Every row belongs to one group in each of 4 separate groupings. Each group adds its own fixed numbers to the row, and there is some noise. The rows also spread widely along 8 directions, which tell nothing about the answers.
Known rows, each followed by its group in each grouping:
[-20 -19  26  -6   1 -11  41  12 -29  33  -2 -17 -17  40   5  -1 -20  21
 -16  -6   2 -19  33  -1 -18 -30  16  13  -7   8  -4  41] -> tove k_103 vub S
[  3  -1 -23 -15   5   1  -6 -18  21  30   6   1  13  29 -10  -3 -24   3
  -6 -12 -14 -41 -24  18 -12 -28   9  22   1   5  13  17] -> keko k_865 gunit S
[-20 -11 -13  20  -8  -4 -12   4  -9  -5  27 -30  23 -24  21   8 -19  -7
 -22 -15  -2 -12   2 -17   5 -16   6  -6 -40   4  -6  34] -> tove k_51 mumi G
[ 11   4  -4  13   9   8  18  14   1   9   0   3  12   0  -2  -3 -26  25
 -11 -11  -7   1  21 -25  20 -12 -19 -14 -16  23  -7  22] -> keko k_103 laref H
[ 16 -43   6   7  24  -8 -16  13 -25   8  -3 -12   1  22  -3   2  15  31
  -2   3 -17  12   4  -5   0  20  -3 -20 -20  17   5  -2] -> zonab k_865 vub H
[ 10   6   7  23 -12 -18   7  23 -22   8  -7 -26 -13  14 -22 -15   6   7
  13  -4  15  12   1  -3  -7   0  10   4  -4   6 -27  24] -> zonab k_51 gunit G
[  3  54 -13  15 -34  12  -3  -8  22   3   1  18  18  -7 -25  -4 -27 -23
  30   3  12 -15 -39  -7   4 -41 -27  19  11 -15  -8  22] -> tove k_51 mumi S
[  8  -6 -20  -2 -24   6 -24 -24  -2  18   5  22   4  35  -4 -10   6 -20
  13  -3  28 -35 -48  -6  27 -12 -48 -10  19  31  -5  27] -> tove k_51 laref S
[ 29  14 -16  31  11  -7 -14  24  13  -4   0 -22   8   7 -27  -7 -19  13
   6 -26  -9   9  -7 -11  11  12  29   8 -17  23 -18   6] -> zonab k_103 Lome G
[  5  15  -1  -2  -7  20  23 -22  24  45 -39  22   6  24 -30  13 -17  23
  36  42 -21  15 -24  12 -13 -39 -40  26  14 -23  -9   8] -> keko k_51 Lome H
[  3 -40  19  -8   5   2   1 -11 -18  28 -10   1  -4  32  -3  16  12  28
  10  24 -17  12 -10   0  -7  -8 -23   0  -1   0   4   4] -> tove k_103 laref H
[  2 -14   8   5 -15  -5 -22   3 -35  -6  30   0  20 -15  15  -5   5  12
 -16  -7   2 -11   8 -14   2  -3 -17 -22 -23  12  -2   3] -> zonab k_103 mumi G
[  5   7 -16  24  -4 -18 -17  16  -9  -1  27 -30   9  -6  -2 -13 -17  -6
 -14 -29   4 -19   6  -5   4  -8  24  11 -20  18  -6  25] -> keko k_51 vub G
[-17 -47 -22  18  13  -1 -31  -8   2  19 -13 -18  20   7  18  17  11  15
   0  14  -6   1 -28 -13   9   6 -17 -25 -31   6  -5  24] -> zonab k_51 mumi S
[ -5 -10  -2   8 -16 -15 -18  -5 -18  16  -4  -9  -1  15  -6  -6  23   0
  18  11  15  -7 -22  -8   2 -11 -17  -3   0   2 -12  25] -> keko k_51 mumi S
[ 12  24  12   7 -33  -6 -15   0 -23   4  17   2   2   6 -31 -18  10 -20
  19   8  14 -15 -23   6 -10 -17  -8  13   8  -8  -7   8] -> zonab k_865 mumi H
[ 24   6 -18 -20   1  18   2 -23  17  33   1  27  12  50 -23   5 -38  17
   9  -9 -28 -38 -25  32   0 -16 -14  26  15  14   3   0] -> zonab k_51 mumi G
[ 11  12  -3  15   5  -4   9   6  12  24  -9 -12   3  15 -27   5 -16  11
  18  10 -19   7  -7   6 -12 -22   7  29  -2  -8  -5  17] -> keko k_51 laref H
[-17 -45  -3  19  14  -4   3   0  -1  25 -27 -27   9  -1  19  16  -4  46
  -9  19 -20  30   6 -22   5  -4 -14 -14 -31   3 -10  25] -> keko k_103 vub G
[ -6  24  -1   3 -32   4  10 -13   2  23 -12   8  -5  27 -22  -8 -11 -15
  28  10  20 -20 -33   0   2 -35 -25  15  19  -4 -16  35] -> tove k_51 mumi S
[-32 -19  29  -3 -33 -18  14   3 -58  26  18 -11  -2  -6  27  -9  29  -2
 -12  23  31 -13  28  -6 -28 -40 -23 -10 -16 -11 -11  38] -> keko k_51 Lome S
[  7 -25  -4  -4   9  12   8 -12   2  23 -25   6  -4  41 -12   3  -6  24
   6   3   0  -1 -17 -16  24   3 -30 -20   6  24  -8  21] -> tove k_103 gunit H
[ 17  14  -2  14  -2   4   2   7   5  16  -9  -4   1  18 -33  -5 -10   2
  16   4  -5   5 -15   4  -4  -9   4  12  -3   3 -14  10] -> zonab k_865 Lome H
[ 33   6  19  12   7 -12   6  25 -16   6  -9  -5  -8  23 -30  -4  -6  40
  17  -2 -20  22  13   3 -14   3  12  15   2   4  -6 -13] -> zonab k_103 vub G
[ -3   8  -2   4  -2   1  11  -6  12  29   6 -10  14   3 -11   6 -25   4
  -3  10 -23 -10  -3  13 -22 -40   7  31 -11 -15   6  19] -> keko k_865 laref H
[  5 -44   1 -11   7 -10 -13  -7 -22  19  -8  -2   2  26  11  -3  28  29
  -1   7   1  -1  -6  -9   0   3 -24 -27  -8  14   1  11] -> keko k_865 gunit S

New rows. What belongs after each?
[-21 -31  -5  28 -17 -13 -13  -3 -13  12 -24 -36   3  -8  11  -3  25   7
   3  19  18  24 -20 -31  18   1 -25 -27 -24   7 -32  43] -> keko k_865 mumi G
[-22 -35 -15  31 -13 -13 -16  -8  -5  38 -29 -38  -9  27  -5  -2  12  -3
   9  20  16   3 -37  -1   3  -1  -4   6  -8   8 -26  46] -> zonab k_51 vub G
[ -3  11 -13  12  -7   0   9   0  11  19 -17  -2   8   6  -7  -5 -10   8
  11   5  10  -2 -12 -12   4 -22 -21  -4  -3   1 -12  30] -> keko k_51 gunit S
[ 20 -10 -11  -3  -1   2  -7  -6  -7   3   4   7  11  19   1  -9  -6  22
  -5 -21  -4 -12  -3 -14  29   5 -26 -22  -8  36 -10  14] -> keko k_865 mumi G
[  0 -13  -1 -10  -1   5  19 -11  -4  25  -5   0   8  22   2   3 -21  28
  -9  -2 -17 -11   7   3   2 -21 -14   2 -10  11  -7  22] -> keko k_865 mumi G
[  6 -36  11   2 -13   3 -16  -3 -38 -11   1  12  14 -15  26   7  31  29
   4  17   9  29   1 -31  12   8 -69 -56 -18   7  -6  -1] -> tove k_51 gunit G
[-14 -17  -7   1 -13 -17 -21  -3 -24  21  36 -29   6  18   4  -5  -7 -17
 -19 -17   1 -46  -6  22 -18 -16  32  24 -17   9  -2  28] -> zonab k_51 mumi G
[ 21  42  14  15 -25   2   1   9  -4   0  -3  13  13 -15 -31   2  -8  14
  38  22 -14  25 -11   6 -22 -25 -23  20   3 -32 -11 -12] -> zonab k_51 mumi G
[  9   1  14  11   5 -10   9  19 -13  11 -14   1   1   2  -6   6   3  37
  20  18 -15  26  15  -8 -19 -17 -16   2 -10 -16   0   2] -> keko k_51 vub S
[ 17  11  11  10  -7 -21  -2  23 -21   5   2 -14 -10  20 -25 -20  11   2
  13 -10  14  -2  -3   1 -16  -4  17   4   1   5 -11  13] -> zonab k_865 gunit S
[-19  -7  42  12   6 -15  58  37 -37  26 -20 -25 -16  11  -1  -1  -9  43
  -7  10  -1  23  56 -10 -34 -26  18  -3 -22 -14 -19  35] -> zonab k_103 gunit S
[  5 -22  14  -5 -11 -12  -2 -12 -18  39 -20 -15 -17  46 -27  -5  29   5
  24  27   0   4 -24  14 -17 -10  -3  20  13  -3 -12  16] -> keko k_865 Lome H
[ 37  17  -5  23 -10 -10  -8  19  -9  -3  -9  -3 -10  27 -36 -27  -1   7
  20 -17  14   6 -16 -10  21  14  -7  -3  10  33 -21  11] -> zonab k_865 vub G
[ 16  13 -12  25 -20 -16  -4  13 -15   6  -3 -15 -11  23 -20 -29  -3  -6
   8 -23  32 -12  -9 -15  29   2  -7  -2   8  38 -27  38] -> keko k_51 vub G
[ -4  -7   2  31  -2 -22   7  25 -19  19  -7 -49 -11  14 -15  -6  -1   2
   0  -7   6  10   7  -1 -14  -2  39  16 -22   7 -32  37] -> zonab k_51 Lome G
[  7 -37 -12  -7   6  -9 -31 -19  -6  29  12 -14   4  35  -7   1  14   0
  -2   3 -13 -24 -29  15  -4  -4   3  12  -3  17  10  11] -> keko k_865 laref H
[  3 -19  -1  25  -1 -11 -28   9 -16   3   1 -16  13 -13   2   8  12  18
   9  17 -11  22 -10  -5 -13   2 -11  -5 -23  -8  -3  -1] -> zonab k_51 vub G
[ -5 -31 -36 -10  -6  10 -29 -36   7  26  11   7  25  23  15   5 -11   2
 -14  -7  -5 -43 -35   3  25  -6 -33 -10  -9  29   0  24] -> keko k_51 mumi G
[  7   1  19 -15 -21  -4   0  -5 -27   9   8  20  10   3   1  -5  15  17
  10  15  -1  -5   3  -3 -13 -27 -38  -9   1  -9   4   2] -> keko k_865 mumi S
[-13 -28 -13 -11  -3   9 -15 -24   2  16  20  -3  26   0  20  13 -20   9
 -24  -5 -15 -25 -15   1  -5 -22 -12  -1 -19   2  16  11] -> tove k_103 gunit G
[ 16 -25 -28  -5  19  13 -39 -18  12  15  21   9  31  17  -2  10 -12   6
 -14 -11 -24 -30 -26   7   8   4  -3  -4 -18  21  17  -8] -> zonab k_103 Lome H
[-19  -9  -1  25   6 -15   5   9   6  24 -14 -48   1  -1 -13   4  -6   8
  -1  10  -8  12  -3 -10 -18 -19  32  19 -21 -17 -12  35] -> keko k_103 gunit H
[ -1  -2  11  38  -7 -19 -11  25 -18 -12   0 -44  -2 -18 -15  -3  21  -9
  14   6  11  34  -5 -25  -6   0  19  -4 -28  -7 -21  23] -> tove k_865 Lome H
[ -5  13  -2   6 -35  23  11 -19  -2  20  -9  31  21  -9   3  -4 -15   8
   4  22  14  -4 -13 -13  10 -31 -64 -15  -2   3 -17  17] -> zonab k_103 Lome G
[-20  -3 -13  17 -26   4 -11 -20  11  24  -9 -12  23 -18   6   6  -6   0
   2  25   3   4 -26 -10  -4 -33 -24   7 -14 -13 -14  26] -> keko k_103 Lome G
[-21 -24  -1  12   7  11  17   4 -15   8   3 -13  13  -7  20  14 -19  16
 -19  -3  -3  -1  19 -27  15 -13 -21 -28 -37   9  -9  40] -> tove k_51 mumi H
[ 11  13 -17  18 -29   8 -19 -15  11  -2 -14  13  22 -19  -6 -10   6   3
  17  15  18  14 -38 -26  25 -11 -62 -26   2   5 -16  13] -> keko k_865 gunit G
[ -4   8  -5  15 -25 -10  -5  -8   2  26  -4 -15   4   4 -11   0  -2  -4
  16  18   2   2 -24   7 -13 -30 -11  28   3 -13 -14  24] -> keko k_51 laref G
[  2  23   8   2   4  16  39   4  14  19 -10   2   3  22 -25   9 -50  19
   4  -5 -23  -5  10  -1  -3 -33   6  24  -4  -6  -5  24] -> tove k_103 mumi H
[-30  -7  11  11  -6 -17  15  19 -28  12  21 -30  13 -29  26   1  -4   7
 -23   4   5  -7  37 -11 -33 -38  10  -3 -38 -21   0  36] -> keko k_51 gunit S
[ -7  -3 -24  19   8  -4 -27   5   7  -4  20 -14  33 -25  15   7 -12   4
 -10 -11  -8 -13  -5 -20   7 -12  -3 -14 -37   2   4  20] -> keko k_51 mumi S
[  1  26  16  12  -4  -6  18  15   1  12  -9  -4   8  -8 -17  10 -11  23
  25  20 -20  20  11   0 -30 -38  -1  21 -10 -35  -5   9] -> keko k_51 mumi S
[-16 -47  -1  10 -10 -20  -5  -1 -34  28  -6 -23 -13  34  17 -16  28   3
 -13  -3  37 -17  -4 -25  24   2 -16 -27  -7  41 -21  53] -> keko k_103 laref S
[  5 -18 -10   2  -2  14   8 -19  12  32 -27   8   2  32  -5  16 -13  22
  16  16 -12   9 -28   1  10 -13 -40   1   5  10 -10  17] -> tove k_51 laref G
[ 45  22  13   1  12 -17 -16  28 -16 -17  19   8   8   4 -26  -2   7  31
  26 -10 -27  12  12   2 -19   0  10   9  -5  -7  10 -29] -> keko k_51 mumi S
[ 16  17   6  10   9  12  20   9   9  11 -17   6   9  10 -30   6 -26  28
  16   7 -27  16   2   0  -4 -14  -8   6  -9  -8  -8   5] -> zonab k_865 mumi H
[  9 -22  35 -11 -26 -25 -15   7 -60  -6  31 -13  -7   3   5 -11  38   6
   2   5  10   4   9   3 -31  -7  -5  -5  -5  -7   4  -6] -> tove k_865 gunit G
[-16  -8  13   9  -1 -11  30  17 -22  16  16 -31  -5  13   8  -1 -36  14
 -29 -23  -4 -16  37  -6 -11 -27  30  15 -21  11  -6  39] -> tove k_103 vub G
[ -9  10  -1  27  -9 -12 -11   9   6   4 -10 -22  14 -19  -8   3   1  10
  15  13  -2  18 -13 -23  -4 -20   1   2 -18 -17 -12  21] -> keko k_103 mumi S
[ 16 -11  -4   4  19  14   1  -1  15   8 -14   7  25  -4  -4  22 -21  48
   9  14 -49  26  -4   2  -9  -6 -17  -5 -25 -12   3 -14] -> zonab k_865 mumi G
[-10   1  -5  11  -5 -17  -7  18 -26  -1  45 -30  13 -16   7 -14  -9 -16
 -29 -26  11 -32  23  -6 -11 -20  24   1 -29   6   4  31] -> keko k_51 gunit H
[  2  -9 -12 -18  -3  -2 -14 -15  -5  19  28  10  19  19   8  -7 -13   4
 -21 -18  -3 -50  -4   6  -5 -24  -2   3  -3  15  18  12] -> keko k_103 gunit S
[ -3 -28   8 -23 -19  13   8 -25 -30  31   3  27   5  25  12  -7  14  10
  -9  16  14 -23   0  -5  11 -19 -59 -24   1  20  -5  21] -> keko k_865 Lome H
[  5 -34  16  -9  21  -6  11   7 -23  18   1 -18  -7  31  -4  13   1  27
   0   1 -23   4  17   7 -20  -4  12   5 -14  -2   5   7] -> tove k_51 gunit H
[  7  -9  14   4  -8 -26  -1  12 -25  13   5 -30 -11  21 -15 -12  11  17
   2  -5   1   2   6   2 -16  -6  23  16   0   4 -10  13] -> keko k_103 gunit G
[ 12   7 -13  24 -12 -18 -35  15 -13 -15  14 -13  12 -10  -5 -15  18  -8
  11 -14  21  -4 -15 -27  20   5 -11 -20 -13  17 -14  20] -> keko k_51 mumi S
[ 17   4  -8  23  21  -4 -15  16  13  11  -3 -23   9   7 -31  11  -9  11
  18   4 -30  16 -12  10 -21  -1  32  26 -19 -12  -4  -2] -> zonab k_51 Lome H
[  8   0   4  15  -6 -10  -1  11 -14  -2   2 -20  -3  11 -11  -1  -3   9
  11 -10   2   9  -2 -11   7  -1   3   0 -10  10 -18  22] -> tove k_51 mumi G
[ 17 -15  -9 -20  25  -8 -27  -2  -4   4  52 -21  16  27 -10   9 -25  -1
 -21 -36 -43 -47  -1  28 -23  -9  57  35 -20   7  31  -6] -> tove k_865 mumi H
[  3 -14  18 -26 -13  17  30 -18 -27  24  -1  31   2  33  10   8 -14  33
   1   8  -9 -13  14   4   1 -22 -52 -11   6  11  -4  12] -> tove k_51 mumi G
[-12 -25  -1  -3  15   9  24   5 -18  14  -1  10  17   3  32   6 -17  40
 -23  -8  -5  -9  37 -26  18 -13 -37 -42 -33  22  -6  33] -> keko k_51 mumi S
[  6  13 -23  21   5   7   2  10  13   8  11  -5  21  -4  -3   0 -47   9
 -16 -23 -12 -16   5  -1   6 -14   3   6 -23  14  -3  20] -> zonab k_51 vub G
[ -8 -11  -9   9 -22   3  -4 -19   0  25 -21  -1   9   0   1   2   8  12
  15  29   8  12 -26  -8   1 -20 -46  -7  -1  -9 -16  22] -> keko k_51 gunit G
[  4 -10 -17  -1  -1  11 -15 -22  16  30 -18  18  19  14  -2  13   5  17
  22  28 -11   3 -32   1  -2 -21 -42  -2  -2  -7   0   4] -> keko k_51 Lome S
[-20 -21   9   3  -5 -10  -3 -12   4  35 -18 -28  -2  27 -12  18   0  10
  18  24 -16   2 -29   9 -27 -28  18  30  -4 -26  -2  24] -> tove k_103 mumi S
[ 10  -7  -1   3   1 -10  -5  17 -30   3  19   0   4  14   4 -15   2   8
 -11 -22  15 -22  14  -7   1   0  -5 -20 -13  23  -3  16] -> zonab k_51 gunit S
[  4  17  25  27 -11 -18  21  29 -18   8 -25 -16 -13   1 -20 -11   7  27
  24  16  10  33  14 -24 -10 -18  -6   4  -1 -10 -19  21] -> keko k_103 vub S
[ 19  14  10 -10  -2  14   7   1  -5  12   6  36  20   6  -7   2 -14  28
   7   6 -15  -6   8   2 -13 -25 -29  -3  -4  -2   8 -13] -> zonab k_103 Lome S
[  7  -2  13  14 -26 -15 -33   4 -22 -15  19 -15  11 -18  -6   2  21   1
  16   9  -1  17 -20 -15  -9  -6  -7   1 -11 -15  -3  -5] -> tove k_103 mumi G
[-12  -4   5   5  -4   9  31  -2  -9  43 -20  -3  -7  34 -15   0 -15   7
   5  16   3  -7   4   8  -9 -23 -10  10  -3   3 -21  37] -> zonab k_51 Lome H
[-21  -2  16  16 -24 -19  11  17 -40   7  28 -32   5 -19  17 -15  -1  -2
 -28 -12  21 -11  36 -17 -11 -28  15   1 -28   7 -20  41] -> keko k_103 Lome G
[ 11 -16  -9 -15  20  28  11 -21  26  23 -26  32  20  29   0  27 -30  47
  11  10 -38   2 -16  -7  13 -16 -43 -13  -5   5   9   0] -> tove k_103 mumi S
[  9  -3 -11  32  16  -6   2  24  -2   4 -14 -20   3   2 -10  -4  -9  21
   5  -7  -1  18   9 -27  21   6  -4 -14 -21  18 -15  27] -> keko k_51 vub H
[ -7 -48   0  26   9 -20 -29  13 -28  -5  -1 -44  -3  -1   6   6  35   6
   2   5  11  24 -11 -28   6  22   2 -30 -30   7 -11  22] -> tove k_51 gunit H
[ -2   8  14   2 -14 -10   7   7 -23  22   2  -4  -4  22 -15  -6   1   2
  14   7   6 -14  -1  10 -21 -23   1  14   1  -8 -10  21] -> zonab k_51 mumi S
[ 48  34   6   0   3   1 -16   6  15  -9  -4  24   6  24 -46   4  -6  26
  47  -2 -28  15 -29   1  -5  -5  -5  20  19  -7   7 -30] -> tove k_103 mumi S
[  9  -5 -16  11 -19  -2 -20  -9 -12  12   0   0   4  24 -12 -12   4  -4
  11  -5  17 -18 -31  -3  21   4 -24  -9   2  26 -20  22] -> zonab k_51 mumi G
[ 11   3  12   1  30   5  31  19   0  11  -1  -5  11   8 -11  13 -37  50
  -8 -10 -43  10  41  -7  -8 -18  16   8 -24  -2   3   4] -> keko k_103 mumi H
[ 26  16 -11  21  15 -12  -7  29 -10 -11  21 -13   4   7 -17 -15 -18   7
  -6 -36  -2 -11  19 -16  17   7  18  -1 -15  31  -3  15] -> keko k_51 vub H
[ -5 -29 -29  17  -3   4 -43 -22  12  12  -4  -4  33 -20  17  15   5  15
   5  23 -14  10 -38 -11   6  -9 -41 -12 -22  -6   6   3] -> keko k_51 vub G
[ 14  34   3   0 -23   6   9  -4  -2  15   9  17   8  10 -27 -15 -17  -5
   9  -1   7 -20  -4   0   0 -33 -15  17  12   4  -7  12] -> keko k_103 Lome H
[ 28 -14   2 -11   9  16  11 -13  -3  29 -34  32  -3  45 -20   5   8  40
  30  23 -11  15  -9  -4  18   2 -57 -15  14  18 -12  -2] -> keko k_51 Lome H
[ 12  27   5  24 -22   2   7  -2  23  16 -34  -1  10 -16 -28   8  -2  22
  43  42 -17  50 -29  -5 -17 -33 -32  23   3 -36 -15   0] -> keko k_865 laref G
[-42 -33   3  -8 -16  14  27 -27  -4  43 -26  -3   3  21  22  13 -11  10
  -6  26   7 -13 -13 -10   1 -38 -41 -15 -12  -5 -11  54] -> tove k_865 mumi S
[-31 -11  -6   3 -25   8 -12 -30   6  30  -1  -8  17 -10   4  16  -2 -17
   8  38   1  -8 -39   6 -25 -44 -28  15  -8 -38   5  26] -> tove k_51 gunit H
[ 36  10   7   5  -1 -20 -10  15  -9  -3   3 -13  -3  14 -30 -11   9  21
  20  -8 -12  16  -5   3 -12   2  13  13   3   2  -6  -9] -> keko k_865 gunit G
[ -5   8  12  -6 -16   3  21  -4 -20  22   6   7   4  14  -8  -4 -11   7
   2   8   2 -18  11   2  -6 -32 -24   6   0  -2  -7  26] -> keko k_51 mumi H
[ -2   7  11  23 -16  -3 -17  13 -19  -2  17  -9  17 -30  -7  -2   8  -4
   3  15   5  11   0 -13 -15 -17  -6  -4 -23 -15  -6   4] -> zonab k_103 Lome H
[ -1 -22 -10  -9   7  23   3 -20   0  18  -1  18  18  18   9  18 -20  18
  -3   4 -16 -15  -9  -9  19 -11 -43 -20 -13  12   4  15] -> tove k_51 mumi H
[  6   8  -2  20  -5  20  -2  -4  21   0 -32  22  23 -21  -5  18  -1  28
  31  33  -8  45 -22 -35  10 -17 -58 -24 -12 -17 -10  -2] -> tove k_103 Lome S
[ 14  23   3  12 -26  -7 -24  -1  -3 -11  19  -6  12  -8 -22  -3  -5  -7
  18  -4  -3  -1 -27  -5  -5 -16   1  18   1 -10  -3  -1] -> tove k_103 mumi G
[ 16  11  -1  20  18   2   5  25  -2 -11  20  -9  16 -14  -5  10 -25  16
  -4 -16 -21  12  20 -16  -2 -10   4  -1 -29   3   4   5] -> tove k_51 laref H
[  8   0  -2   0 -21  -3  -4   2 -32  -4  23  11  13 -11  17 -18   3   8
 -14 -13  22 -15  15 -21  16  -8 -43 -32 -10  25  -8  17] -> keko k_51 gunit G
[  1 -17 -10  24   4 -15 -22  10  -5  17  -5 -21   2  14  -5   0  13   3
  12   6   4   3 -22  -4  -4   0   2  -1 -13   6 -10  21] -> zonab k_51 laref S
[ 17 -22  13  13   0 -16 -14   3 -11  18 -22 -12   0   7 -12  15  32  39
  36  40 -27  49 -15   2 -24  -4 -19  11  -4 -21  -7 -13] -> keko k_51 laref G
[-31 -21 -11   9   1  14  19 -15  15  35 -23  -6  11  15  16  14 -32  14
 -12   9  -2 -12  -9 -17   9 -33 -22  -4 -15   5  -2  46] -> tove k_103 vub S
